All groups share one centre, and each spreads out both ways along 11 directions, with some noise.
In the rows, zero is written as 128.
Some rows, each with its group after it:
[143 143 151 102 103 108 162 139 130 135 170 127  36  88 120  48  97 153
 129 130 125 122  66] => R
[115  66 136  96 117 171 219 133  79 140 153 103 159  81 114  97  52 144
 120  78 185 110 110] => E
[ 90 195 165 177 132  70 130  53 175 113 152 211 150  93 162 110  81 118
  87 115 127 127  84] => M
[ 94 154 108  72 116 151 145 101  89 137 123  83 143 108  80 139 142 154
 135 145  93 104 112] => R
[151 135 118 100  82 154 165 152  62 127 169 148  68 196 121 132 123 112
  58  83 110 162 104] => E
[136 139 148 141 140 103 154 114 171 104 136 144 182  87 151  90 110 122
 142  64 201 100  86] => M
[104 135  79 155 119 107 106 143 112 111 122 130 119 131 159  98 151  92
 121 103  96 177 120] => R
[140  98 163 141 181 151 113 150 121 118 105 150 120 145 132 149 113 134
 113  92 165 183 157] => D
[185  96 148 130  87 124 189 124 145 141 163 135 105 161 147 120 101 146
 104 155 153  51 109] => D
[160 109 149 166 143 154 131 150 137 154 156 132 133 133 137 136  90 115
 108 121 157 120 133] => R
[ 85 118  98 149 112 154 169 161  80 123 157 120 142 120 159 149  96 114
  73 122  88 128 143] => E
[124 116 104 159 115 166 181 176  86 171 178  87 143 155 125 145  96  83
 149  89 147 134 132] => D
[160  63 156 131 164 183 153 139  66 149 110 143 113 153 132 120 112 152
  85 111 148 111 149] => M
[118 128 141 135 126 118 184 100 150 134 156  96 169  93 139 129  92 137
 128 135 156  67  99] => R
[148 112 130 121  82 109 159 214 157 105 150 120  98 145 143 132 132 112
 179  99 170 146 140] => R
[ 87 116 101 162 173 166  93 150 100 135 138  91 129  91 143 154 120 115
  57 182  44 142 149] => M
[121 103 158 100 107 113 169 161 167 103 134 139 139  50 136  91  80 160
 152 128 173  95 119] => E
[155  82 146 115 168 136 155  98  93 146  86 112 111 123 133  53 144 162
 145 103 154 112  99] => M
[148 100 134 178 127  95 148 148 153 117 129 163 132 142 181 109 114 100
 128  86 164 142 123] => R
[128 102 149 176 144 149 198 132 107 161 150 133 157 142 148 139  78 124
 136  94 159 103 134] => D
[ 94 144 156 123 139 119 132 137 140  99 119 178 149  82 146 111 106 149
 130  97 152 129 127] => R
[104  89 162  73 142 109 205  74 108 106  97 125 129  93 114 108  79 174
 146  94 174 138 109] => E
[109 139 115 118 140 140 133  97  91 170 141  92 100 102  98  94 121 138
 136 152  90 124 102] => R
[ 92 141 147  91 117 119 179  96 117  97 129 142 147  91 136 121 112 160
  77 117 117  91  97] => M
[ 86  74 138 172 157 111 150 160 131  93  95 172 144  91 209 118 108 128
 103 107 134 143 158] => R
[ 84 127 129 152 167 161 166 119  78 183 142 108 133  80 127  95  84 137
 156 118 114 120 123] => E
[106 139 121 125 128 162 137 141 118 136 149 130 172  65 113  72  97 132
 146  89 160 103 113] => E
[ 86 151  89  96  95 124 110 157 126 109 118 109 140 102 107 131 156 119
 181 139 112 151 143] => E
[ 73 128 140 124 169 158 155  82  50 148 100 168 177  75 129  59 105 161
 117  80 134 100 111] => M
[136  80 142 110 145 122 110  97 128 110  80 134  91 110 130 116 130 165
  88 184  97 125 142] => D
[146 117 143  97 160 143 137 121  84 122 102 113 110 171 107 132 152 137
 106  73 147 172 114] => D
[ 93 182 135 124 122 148 164 120  76 119 160 163 127 141 147 130 124 132
  58  83 107 121  94] => D
[116 104 129  60 114 127 180 129 109 106 106  82 100 117 122 132 160 174
 129 170  99  93 125] => M
[117 130 139 120  96  92 196  61 115 113 131 167 119 153 156 153 110 150
  66 141 113  92 105] => D
[121  99 142 136 130 153 171 119  95 136 133 151 166 113 136 116  86 137
  94  83 162 108 122] => E
[ 98 112 106 154 114 147 126 188 114 147 168 123  87  74 133  96  73 105
 130 150 102 162 136] => D
[164 111 145 193 144  96 149  82 172 132 124 156 171 164 171 143 111 108
  93 111 163 111 122] => R
[148 145 117 109 140 131 148 107 116 138 147  37 104 210  95 223 155 101
 102 136 107 160 116] => E
[ 89 125  96 150 149 125 120 107 120 121 130  98 177 118 125 174 106  91
  97 117 116 181 142] => M
[136  83 120 134 157 125 118 140  99 122  77 131 124 151 130 116 150 112
 165  65 158 202 146] => R
[ 98 132  70 111  81 105 129  41  96 117 120 140 157 127 119 123 124 114
  90 140  88 144 108] => D
[107 107 126 110 150 120 137 110 126 124  82 113 153 106 124 122 143 153
 203 126 142 131 150] => M
[130 162 101  94 120 126 120 126 110 119 144  78  93 160  98 154 165 118
  97 136  84 150  97] => E
[150 120 138 129 129 138 151 122 109 144 133 123  94 131 130  84 134 149
 130 139 115 101  95] => M
[143 103 176 129 140 129 149 148 143 121 136 176  83 115 151 112  95 153
 106 130 144 117 137] => M
[129 116 111 127  88 130 142 202 162 121 169  94 118 108 129 154 102 106
 160 154 138 126 145] => D
[132  91 146 144 122 126 227  75 106 162 160 133 120 143 142 129  51 137
  98 125 158 107 110] => M
[135 147 126 103 134 118 109 103 148  94 105 107 161 120 113 143 158 134
 100 117 137 128 116] => E
[ 88 150  86  88  94 117 156 103  96 103 152  90 140  83 115  93 116 117
  93 111  97 135  74] => D
[132 143 147 103 130 150 110 168 162 113 156 110 140 115  81 184  97 123
 137 116 172 164 145] => R
[ 42 141 133  93 128 121 210 117  97  95 161 111 132  41 134 117  56 150
  77 104 111 151  86] => E
[154 136 154 140 172 180  79 153  93 147 123 166 124 115 120  76 143 140
  92  87 144 117 117] => D

New rows. What belongs after each?
[125 155 139 136 156 128 114 110 121 123 133 112 101 138 126 145 143 133
  75 141  87 142 107] => E
[130 142 128 114 141 141 101 102 125 107 104 154 180 127 126 128 153 132
  87  97 135 114 115] => D
[173 108 127 132  75 110 173 103 136 156 148 145 125 173 127 105 106 128
 156 122 175  90 106] => D
[102 173 110 130  85 125 165 121 140 151 179 100 151  95 134 135 113 131
 132 188  89  37 110] => R
[173 145 158  71 133 143 118 128 120  96 106 134 109 166 112 138 191 157
 106  99 147 107 101] => D
[161  93 153  85 136 139 195 114 127 123 132  71 132 133 102 143 108 151
 126 109 181 112 113] => R
[117 159 122 123  68 110 142 181 119 104 155 175  72 181 154 156 146 115
 103 124  85 149 136] => E
[ 83 181 135 136 143 122 108 148 149 122 151 121 129  62 129 105 119 127
 147 143 105 123 112] => E
[179 117 158 104 144 139 164 114 143 103 176  83 113 132 119 146 101 141
   4 111 147 104  63] => E
[108 113 113  99  86 103 123 132 138  78  90 164 136 105 164 103 168 151
 123 155  96  90 138] => E
[124 130 134 128 121 144  95 154 123 134 118 185 122  90 140  65 125 144
 146 120 129 110 132] => E
[128 123 140 112 121 122 109 105  95 150 102 180  69 104 124  49 134 167
 132 161  97 122 117] => D
[120 191 118 119  66 117 137 139 119 141 169 165 119 159 109 120 127 113
 175 105 129 117 115] => M
[140 132 133 108 144 153  96 122 146 107 137 113 177  57 107  89 119 138
  92 111 150 101  99] => E
[160  71 149 107 158 151 142 147 137 112 125  78 116  87 125 107 105 149
  87 134 151 120 109] => D
[109  87 125  59  83 134 162 158 126  95 127 121 139  65  94 100  79 146
 172  90 182 150 129] => E
[155 141 100 168  97 149 115 140 102 136 165 151 136 181 160 142 143  88
  47 139  80  84 122] => R
[177  90 126  72  82 110 130 131 150  71  94 135 155 186 119 181 167 130
 101 103 177 144 149] => E
[136  96 128  85 119 134 153  89 117 105 102 119 165 110 117 111 133 144
 110 102 165 107 111] => E
[ 82 145 108  86  89 142 178 136  37 147 149 139 110 148 100 113  97 117
 147  54 127 190 119] => E
[123 187 153 113 112 131 149 127 103 126 146 189 122 153 131 101 138 145
 118  66 138  96  91] => D
[138 188 109 120 107 121 173  87  97 119 164  99 102 165 152 120 171 126
  45 129  63  74  47] => E
[106 161 110 111  89 158 162 190  95 160 198 101 130 107  90 111  83 101
 194  73 162 149 106] => E
[143  98 108 118 132 152 116 175 139 118 137  70 144  93 110 131 117 114
 130 130 145 139 132] => D
[ 61 122 111 111 129 129 169 126 124  83 131  89 198  73 134 165 100 124
 103 117 125 129 134] => E
[129 130 157 149 169 114 152  75 159 121 116  92 145 133 151 172 138 143
  83 169 117  89 118] => E
[132 124  86  89 117 152 128 131  91 118 136  58 132 106  98 113 138 118
  92 118 109 125  88] => D
[154 116 115 131  91 107 139 156 138 102 116 138 152 191 149 150 169 105
 153  88 166 136 142] => R
[127 109  94 146  97 170 148 137  59 132 135 186 179 185 157 122 139 109
  75  75 134  91 139] => E
[137 100 115 115 112 144 155 135  75 109 100 140 132 172 151 115 169 136
  91  96 117 110 126] => R
[176 146 143 104 101 109 114 171 169 118 145 132  78 174 105 137 147 133
 173 127 160 147 131] => E
[122 106 154 133 174 175 148 129 102 131 130 118 173 107 119 127  90 138
  95  80 166 127 128] => R
[149 137 156  93 134 109 107 129 158  85  90 148 141 150 111 154 168 143
 152  87 179 146 139] => D
[ 94 124 115 133 106 170 172 149  66 128 167 161 146  98 146  87  88 125
  66  86 119 106 107] => E
[107 132  72 114 112 130 127 102 124 101 144  80 231  95 109 133 105  86
 101  62 169 160  93] => D
[143 108 128 113 147 136 110 101 104 118 118 153 105  83 120  46 103 140
  55 101 127 157  76] => D
[133 138  99  95  86 104 117 130  85  95 111 164  80 176 145  85 194 127
 102 101  85 151 103] => R
[131 149 118  88 133 104  91 100 164 107  99  86 146 125  96 153 177 138
 161 147 131 134 124] => E
[100 187 143 100 115  86 168 137 178  82 177  72 110  88 131 159 113 129
  95 138 109 125  73] => E
[128 121 151  88 132 114 124  90 119  95  86 144  91 160 138 172 164 168
  83 170  90 124 149] => D
[145 143  89  88  92 121  49 146 149  95 117 131 137 122  87 119 157 108
 130 122 129 163 133] => D
[143 122  94 115 120 145 126 114 136 100 126  48 168 132 133 163 170 120
  74 168  88  73 109] => E
[110 116 126 143 175 161  78 127 109 137 104 136 142  85 125  99 129 140
 118 144 107 128 150] => E
[144 123 138  99 114 124 106  93 150 109 103 149 141 105 134 115 158 163
  81 180 107  68 121] => D
[102 124 135 148 162 145 146 125 154 129 140  93 225  64 123 151  86 122
 149 103 181 109 139] => E
[135 132  91 161 104 182 124 195  77 139 168 132 145 148 153 104 135  94
  79 100 107 106 119] => R
[ 54 133 145 161 130 136 167 162  97 128 158 180 110  77 174 105  76 130
 108 127  87 137 143] => E
[153 115 174 128 171 175 107 164 133 112 129 151 122 109 152 125 134 165
  57 134 130  82 130] => D
[128  77 118 178 140 100 151 137 123 104  93 146 127 147 198 111 138 109
 111 108 134 155 144] => R
[159 100 116 116  90 138 100 146 108 117  95 188 131 160 140  88 166 139
 139 118 137 101 145] => E
[100 157 111 143  96 129 101 140 118 125 147 154 135 138 144 139 148 118
 100 153  74 107 141] => R
[119  97 111  94 117 124 146 140 135  95 131  63 127  96 130 148 120 132
  77 163 101 126 123] => D
[119 160 107 175 161 137  49 154 144 131 134 137 151 109 141 132 141  90
 114 121 110 168 146] => M
[143 165 109 149  89 139 154 148 115 128 171 120 148 212 146 177 160  90
  95 103 117  97 114] => E
[124 104 119  76  96  95 153 146 145  77 106 100 100 135 128 161 149 143
 139 132 127 156 136] => R
[ 88 164 113 121  81 100 179 105 127 136 159 125 159 124 118 148  95 108
 165 109 146 129 112] => M
[181 103 141 145 113 141 147 176 151 144 164 115  97 163 126 157 106 114
 122 151 144 115 142] => R
[152  95 122 126 140 144 135 146 161 112 139  48 152 119 126 188 137 118
  79 174 119  97 134] => E
[150 112  80 113 119 165 120 139 103 111 157  47 166 138 103 154 134  94
  57  93 133 153 105] => D
[122 142 144 160 160 126 135 102 114 137 119 144 116 173 159 156 151 127
  93 143  87 114 132] => E
[ 78 139 129 139 121 119 107 153 135 103 109 187 157  42 169  64 132 152
 139 138 110  84 134] => E
[150  85 135 128 170 163 156 151 143 119 134  52 196  98 119 143 110 124
 115  83 197 115 116] => D
[125  96 106 107  99 149 127 167  90 123 126 137  86 109 136  90 132 142
 111 161  89 115 141] => E
[186  64 111  95  75 141  95 188 130 103 102 147 109 157 131 124 162 134
 108 152 130 110 163] => E
[ 94 174 152 113 122 124 147 101 116 147 130 167 146  86 117  83 118 161
 177 122 133  72 113] => R
[153  95 103  85  95 143 167 129  86 116 142  79 104 178 118 156 135 126
  77 133 115 125 116] => E
[115 137 120 138 109 159 143 163  74 161 178 151 104 129 117 121  83 117
 111 109 117 136 129] => M
[107  71 108 181 127  92 171 138 139 114  92 122 136 144 204 135 146 115
 158 155 115 118 159] => R
[127  88 140 109 124 157 178 129 103 118 121 122 145 142 151 159 130 154
  91 137 126  76 150] => R
